There are 3 ways to turn a row about zero (a turn may also mirror it). The second row of each pair is the first, turned, with some noise. The first 27 pairs use one turn. New pairs use 2 turns, one after the other, and a turn may come again.
(in the rows, 128 means zero)
Some pairs, each with its turns in order after it:
[187 159 125 206 116 181  55 133]
[171 191 179 164  77 128  50 150]  lopi

[119  93 174 132 154 146 128 120]
[122 125 129 122 128  85 165  99]  Vus

[132 135 170  83 153 127 107 156]
[ 95 136 154 134 154 128 158 180]  lopi

[ 95 128 149 112 163 137 108 162]
[110 116 128 165 129 124 183 131]  Vus

[152 110 119 137 128 129 132 136]
[118 123 123 143 108 114 122 128]  lopi

[ 95  90 128  89 101  86 131 105]
[ 96 153 132 169 115 142 175  92]  toza

[134 177 206 131 123 108 132 182]
[ 78 208 147 151 150 148 164 129]  lopi

[125 106 120 122  86  80 107 163]
[ 99 128 118 138  95 181 107  97]  Vus

[163 145 129 155 128 137 151 135]
[124 152 129 157 119 101 118 102]  lopi

[202 129 161 134 129 121  73 109]
[149 127  53 110  78  98 121 127]  Vus

[167  97 122  93  50  84 108 118]
[ 43 135 110 155 144 156 118  76]  toza

[202 131  76 108 123 129 151 155]
[ 73  84 130 153 132 115  77 164]  toza

[108 123 133 125 150 147 115 142]
[150 126 127 122 144 108 152 137]  toza

[127 140 158 125 122 129  81 137]
[130 153 158 126 122 155 131 161]  lopi

[125 149  96 130 146 119 123 165]
[145 130 121 157 141 167 139 142]  Vus

[ 95  81 128 138 126 118 206 124]
[126  94  49 147 136 127 158  90]  lopi

[ 96 122 149 109 127 157 115 121]
[ 90 116 137 135 136  96 144 135]  Vus

[139 108 115 133 127 109 136 133]
[112 123 132 140 113 109 118 116]  toza

[188 149 126 120 206 137  90 133]
[113 161 121  96 146  80 101 205]  toza

[107 147 158 115 192 110  92 115]
[155 194 131 116 143 104 151 157]  toza

[108  86 151 130 127 206 127 129]
[160 103 106 193 145 158 114 165]  lopi

[128  82 191 123 128 143 147 131]
[138 130  57 127 107 121 149 113]  toza

[ 88 106 105 113 154 143 130  91]
[171  88 104 107 148 124 133 144]  lopi

[126  50 112  50 110 132 155  96]
[ 54 218 139 101 146 108 111 109]  Vus

[135  89 133 155 158 131 115 114]
[145 134 113 147 140  96 129  89]  Vus

[135 115 109  50  93 206  64 115]
[ 66  92 109  95 206 146 194 149]  toza

[131  72 143 167  72 127 124 157]
[102  97 109 100 139 155 112  59]  Vus

New pairs, each followed by its turns in order:
[112 138 172 132 104 194 115 142]
[120  71 129 143 124  70 112 141]  toza lopi

[138 148 112 166  68 108 173 125]
[ 95  90  90 120 136  71  99 112]  toza Vus

[129 120 111  95 198 148 130 123]
[166 138 150 152 111 126  72 152]  Vus toza

[151 122 150 195 140 113 146 137]
[138 173  99  89 124  96 100 124]  Vus Vus

[125 105 148 144  66 129 138  55]
[ 94  90  91  82  79 168 119 133]  lopi toza

[119  91 157 163  53 126 133 130]
[173  67 142 114 128 166 162 156]  Vus lopi

[165 123 139 131 114 120 150 119]
[ 99 131 129 141 149 148 133 147]  Vus toza

[ 90  59 123 114 152 130 104  99]
[173 173 111  71 127 132 151 110]  Vus lopi

[117 116 102 140 197 105  72 140]
[147 199 123 180 132 136  94 131]  toza toza

[128 140 133  94 153  57 157 132]
[132  77 132  65 116 136 129 165]  Vus Vus

[139 114 127 192 153 162 101 161]
[164 181 115 136 163 106 101  97]  Vus Vus

[132  52  50 137  95 108 187  74]
[144 106 102 188  62  53 141 201]  Vus Vus

[127 122 170 108 117 146 159 134]
[162 114 138 112  88 119 123 135]  lopi toza

[ 82 112 132 144 109 123 153  98]
[126 122 138  68 137 109 105 130]  toza Vus

[177 122 103 125 109 149 146 143]
[108 118 145 126 155 113 144 178]  Vus toza

[113  50 125 185 134 107 134 144]
[147 101 147  90  82 152 170  72]  toza lopi

[133  87 149 128 156  90 142 123]
[123 145 159 109 149 169 111 123]  lopi Vus

[182 110 120 120 101 127 122 142]
[145 109 106  88 131 158 112 153]  toza lopi

[114  83 119 147 139 131 122  50]
[ 57  91  99 136 109 128  92 130]  lopi toza

[140 137 160 157 140  86  81 106]
[138 142 191  96 164 124 131 120]  toza lopi

[163 149 119 128 152 170 119 131]
[ 92 119 115 117 121  83 104 130]  Vus lopi

[151 125 156  50 118 130  68  97]
[ 96 100 168 161 123 208  91 144]  Vus Vus

[135 148 128 105 143 110 135 147]
[132 110 128 100 145 148 141 145]  Vus Vus

[ 81 135 140 123 142 128  60  93]
[137  91 144 149 108 156  96  63]  Vus Vus

[ 97 132 120 163 206 131 132 114]
[157 175 100 149 116 186 127 158]  lopi Vus

[123 129 206 142  94 159 177 123]
[ 70 192 162  99  99 113 148 122]  Vus Vus

[126 144 143 206 110 206 111 118]
[114  72  90 106  65  97 158 179]  Vus lopi

[ 59 129 124  82 125 141 125 138]
[186 141 151  90 156 118 152 113]  toza Vus

[107 118 147 115 179 126  89 206]
[168 117 183  99 199 132 105 106]  Vus Vus

[101 133 174 166 129 135 139 121]
[170 118 122 111 154 137 119 166]  lopi Vus

[159 118 135 204 100 144  52 132]
[ 70 196 139 134 151 140 194 161]  toza toza

[149  98 103 106 206  69 118 147]
[155  90 168 158  63 191 130 114]  toza Vus

[113 146 102 137 132 147 127 118]
[114 127 126 156 130 130 151 145]  toza lopi

[116 137 121 124  97 122 151 133]
[159 127 117 153 118 132 120 135]  toza lopi

[140 132 144 164 121 123  69 144]
[122 140 113 131 154 134  73  96]  Vus Vus

[165 122 146 120 164  50 143 152]
[150 156 185 108 167 137  80  88]  toza toza

[134 145 130 133 128 176 107  50]
[103 179 141 170 154  83 104  95]  Vus toza

[178 124 117 128 147 137 141  52]
[ 91 178 145 151 169 126  80 140]  Vus toza

